All rows are made from the same 13 directions, up to rounding. Whole rows:
(in the rows, 128 means zero)
[[ 70 121 151 165  86 142 214  96 134 127  98  80 178 153  82 110 143 123
  106]
 [ 86 108  93 135 167 162 168 122  81 176  96 104 100 158 140  99 201 100
  146]
 [ 97 101 126 129 147  98 139 114 111 159 141 176 152 105 128 170 122 181
  138]
 [119 126 104 100  84  79  87  77 131  90 136 144 128 128 143  86 125 121
  178]
 [105 129 107  79 118 154 132 113 126  97 158 153 176 131 122 103 134 119
  124]
 [131 148  89 123 132 131 125 103 126  97 128 141 152 147  76 180 132  89
  116]
 [134 157 141 170 125 135 172 135 154  78 112 100 153 127 135 184 121  94
  135]
 [152 112 113 124 156  90 143 115 147 136 103 178 102 115 141 143 135 141
  167]
 [148  85 152 200 177 101 144 140  72 134  86  97 118  87 139 136 131 130
  146]
 [162  87 146  92 150 178 154 115 150 115 136 111 141 117  81 154 113  96
  129]
 [165 129  57 166 149  65  85 108  87 121 110 161  98 131 142 138 155 123
  145]
 [153 110 158 145 122 127  94 169 102  94 172 140 168  91 126  93  68 151
   72]
 [112 118 169 128 161 138 124 100 123 153  96 153  99 140 144  87 161 166
  138]
 [ 90 126 145 205 100 106 125 104  98  41 136 121 164 144  94 124  80  72
  104]
 [ 70 153 139 172  95 102 113 148 101  74 146 112 148 126 148 127  86  86
  135]
 [109 179 122 116 112 111 124 142 107 146  96  95 169 109  96 149 145 147
  115]]

Rows cut short, each followed by the rest of it:
[101 156 101 170 107 115 124 123  92 132 122  51 138 126 183]
[167 172 124 167]
[171 117 142 118 120 144 115 123 133 186 128  77 130 116 102]
[155 143 183 102]
[110 144 133 109 114 114 144 152 134 154 108 107 125 111 139]
[117 132 134 150]
[194  74 112 110 135 142 167 120 117 155  81  66 120 108  88]
[ 64 162 112 132]
[126  61 132 115  72 149 100  62 114  85 185  66 145 133 146]
[ 69 120 105 162]
[169 131 105  78 145 180  60 138 123 178 191  85 116 120 142]
[225 142 151 127]
[158 127 127 113 168 164 106 174 105 144 129 144 101 127 149]
[ 66 143 130  95]
[153  66 116 122 126 141 117 119 109 153 184 117 152 108 119]
[149 112 162 109]
[164 108 104  74 146 185 125 119 136 107 176 162 168 128 122]
[117 138 139  96]
[ 97 119 167 107 145 205 132 107 153 118 189 150 156 154 121]
[188 114 139 100]
[161 111  87 110 112  84 157 111 145 130  78 120 104 123  93]
[ 95 137  88 165]
[159  97  66  82 135  78 114 140  95 107 149 180 179  70 102]
[121 101 130 135]
[148 116 143 169 188  91 118 126 113 126  82 200  84 130 101]
[123 116 127 116]
[ 97 191 106 149 113 134 174 171 140 142 119 144 167 151 100]
[158 134 138  61]
[147 155 167 157 138 148  97 132 101 127 114  85 152 118 115]
[143 139 161  87]
[110 110  95 110 112 155 147  94 143 134 177 166 154 161 141]
[120 151 158 107]
[125 104 157 105 127 170 161 106 169 130 121 120 103 156 104]
[105 126  98 134]
[132 159 162 112 144 158 127 151 146 111 102 135 107 140 136]
[ 80 133 109 119]
[177 134  99 130 114 127 141 134 160 110 142 108 135 119 150]
[169 129 121 141]
[154 148 110 113 151 154 146 156 160 103 141 185 125 140 162]
[111 134 123 110]
[134  99 115 176 157 125 147 138 101 123 114  97 100 127 120]
[165 122  68 148]
[170 106 139 135 125  91 146 150 148  82 115 114 128  77 136]
[140  80  89 174]
[106 120 133 139 114  98 122 108 153 157 130 153  83 152 137]
[138 118 142 148]
[142 114 110  99 152 112 133 153 113 193 108 117 112  95 126]
[147 145 153 150]
[148 135  52 107 130 144 101 180 108 108 183 116 116 124 173]
[146 122  64 142]
[128 106 148 130 150 139 133  94 108 172 106 103 132 119 131]
[137 173 181 140]
[109 110 159 150 146  94 100 154 104 138 122 130  76 101 211]
[ 90 118 136 186]
[106 104 185 152 188 158 156 163 107 106 128 111 132  84 194]
[161 117 111 178]
[111 146 149 125 142 137  98 146 111 107 140 172 145 133  95]
[111  97 126  78]
[ 98 109 164 150 129 111  83 125 103 129 153 168 106 131 171]
[ 68 109 167 123]
[128 174 146 172  96  89 143 175 163 115 106 124 102 131 161]
[114  99 121 124]
[136 124 158 136  99 126 201 129 192 117 115 109 157 118  88]
[178  92 122 125]
[ 76 130 118 117 165 125 162 164 129 147 134 159 112 116 160]
[191 118 100 176]
[151 102 113 136 150 164 100 115 115 149 144 154  78 177 121]
[ 72 150 125  83]
[145 120 105 135 134 122 156 162 146 134 144 143 128 119 127]
[168 104 116 120]
[156 134 200 127 111  85 112 161 182 151 106  97  77  85 149]
[161  72 147 176]
[171 141 159 132  94 125 109  63 174 138 101 103 116 156  86]
[133 146 172 109]
[178 150 123 110 132 143 100 126 133 162 116 120 123 133 121]
[114 164 181  91]
[ 72 154 132 107 137 143 135 148 111 153 133 122 152 121 130]
[166 136 135 132]
[162 139 100 103  98 132 143 152 151 122 141 116 157 119 100]
[127 113 122  98]
[171 138 147  89 125 110 158 133 194 136  90 151 120 112  80]
[142 105 134 132]
[113 163  82  93  84 148 127 148 143 132 166 122 151 151 126]
[121 132 120  98]
[157 155 138 107 169 142  61 105 101  87 154 170 180  97 174]
[155 155 196 125]
[155  94 119  94 119 120  91 105  72  96 106  81 147  95  94]
[ 37 135  93 147]
[120  89  55 117  66  45 154  75 117  74 120 122 163 105 120]
[ 85 122  82 201]
[165  92 100 158 185 173 151 134 119 116 149 172 115 153 132]
[133 142 108  88]
[173 126 111 121 169 179 169 173 183 133 142 179  82 160 145]
[133 126  99  97]
[ 99 132 159 143 126 148 118 133 107 140 142 133 150 137 123]
[103 127 165  81]
[130 154 185 131  93 118 140  79 184  77 107 114 163 126  90]
[171 102 134 140]
[ 56 152 184 187 139 129 151 122 136  78 120 153 125 150 169]
[145 110 106 148]
[180 128 105 212 136  89  50  43  51  60 105  96 154 130 119]
[138 169 139 122]
[160 113 100 150 144 117 168 110 117 102 110 162 172 119 127]
[100 157 155 105]
[ 81  99 137 155  73 141 110 130 125 130 186  77  89 162 166]
[ 96  96  89 140]
[176 105 100 165 138 178 129 157 103 110 181  72 149 122 160]
[165 132 110  97]
[162  61 123  75  99 107 176 139 178 123 161 152 154  81 107]
[113  67 130 148]
[101 151 127 176  84 134 164  81 161  97 118  99 136 184  96]
[161 134  93 115]
[140 112 173 191 132 121 124 127 140 131 125 125  85 142 157]
[120 113 146 119]
[ 95 173 135 122 125  99 136  70 130 120  62 125 138 134 144]
[125 191 153 182]
[115 168 140 132 138 130 107 127 112  56 115 150 148 124 179]
[ 75 144 114 144]
[141 147  88 152 130 146 152 125 134 110 139 174 155 166 107]
[123 145 135  59]
[219 128 159 103 161 128  91 172 154 166 133 147 111  81 148]
[146 113 205 105]
[ 87  80 151 180 171 141 130  86 108 184 124 178  59 187 143]
[ 97 160 162 113]
[157 109 172 150 124 106  97 135 180 143 156 146  64 129 152]
[177  70 146 143]
[102  71 139 136 167 146 153 119  94 141 150 167 161 119  88]
[143 111 143  98]
[172  78 151 115 157 205 151 111 130 147 122  80 113 143  94]
[101 154 111 104]
[132 144 130  75 149  69 167 195 145 173  76 131 138  45  92]
[201  90 125 180]
[130 164 111 115 135 156 107 152 104 181 116  92 118 141 122]
[129 171 147  96]
[129 165 160 158  39  74  71 120 136 112 141  93 151 123 118]
[ 99  85 177  93]
[117 117  99 108 136 139 109 144 129 186 144 115  52 152 169]
[130 148 108 164]
[172 144 141 176 165 168 106 140  97 136 130  97 146 129 126]
[174 154 165  67]
[158  49 138  79 142 129 169 101 149 162 110 143 127 109  31]
[117 101 121 127]
[155  86 169 171 137  99  99  88 118  37 129 118 121  97 170]
[120  94  94 193]
[ 99 118 158 123 180 123 119 147 123  98 129 191  88 113 211]
[ 96 118 111 190]
[146  71 135 106 105 136 140  39 182 155 159 127 124 147 106]
[186 134 170 155]
[158 107  62 145 135  89 190 181 147 134 117 183 109 130  86]
[123  92  77 100]
[101 147  65 125 109 135  93 107  73 122 154 114 156 150 147]
[105 175 127 117]
[151 112 150 174 124 145 100 115  82  84 129  77 152 124 105]
[ 98 120 109  93]
[129 163 128 131 122 155 114 117 134 138 109 108 106 169 122]
[107 164 125 104]
[122  82 134 106 147 129 131 162 129 176 150 119  82 105 150]
[149 102 114 169]
[155 114 120 111 149 136 135 130 112  99 129 103 170  85 117]
[173 124 108 151]
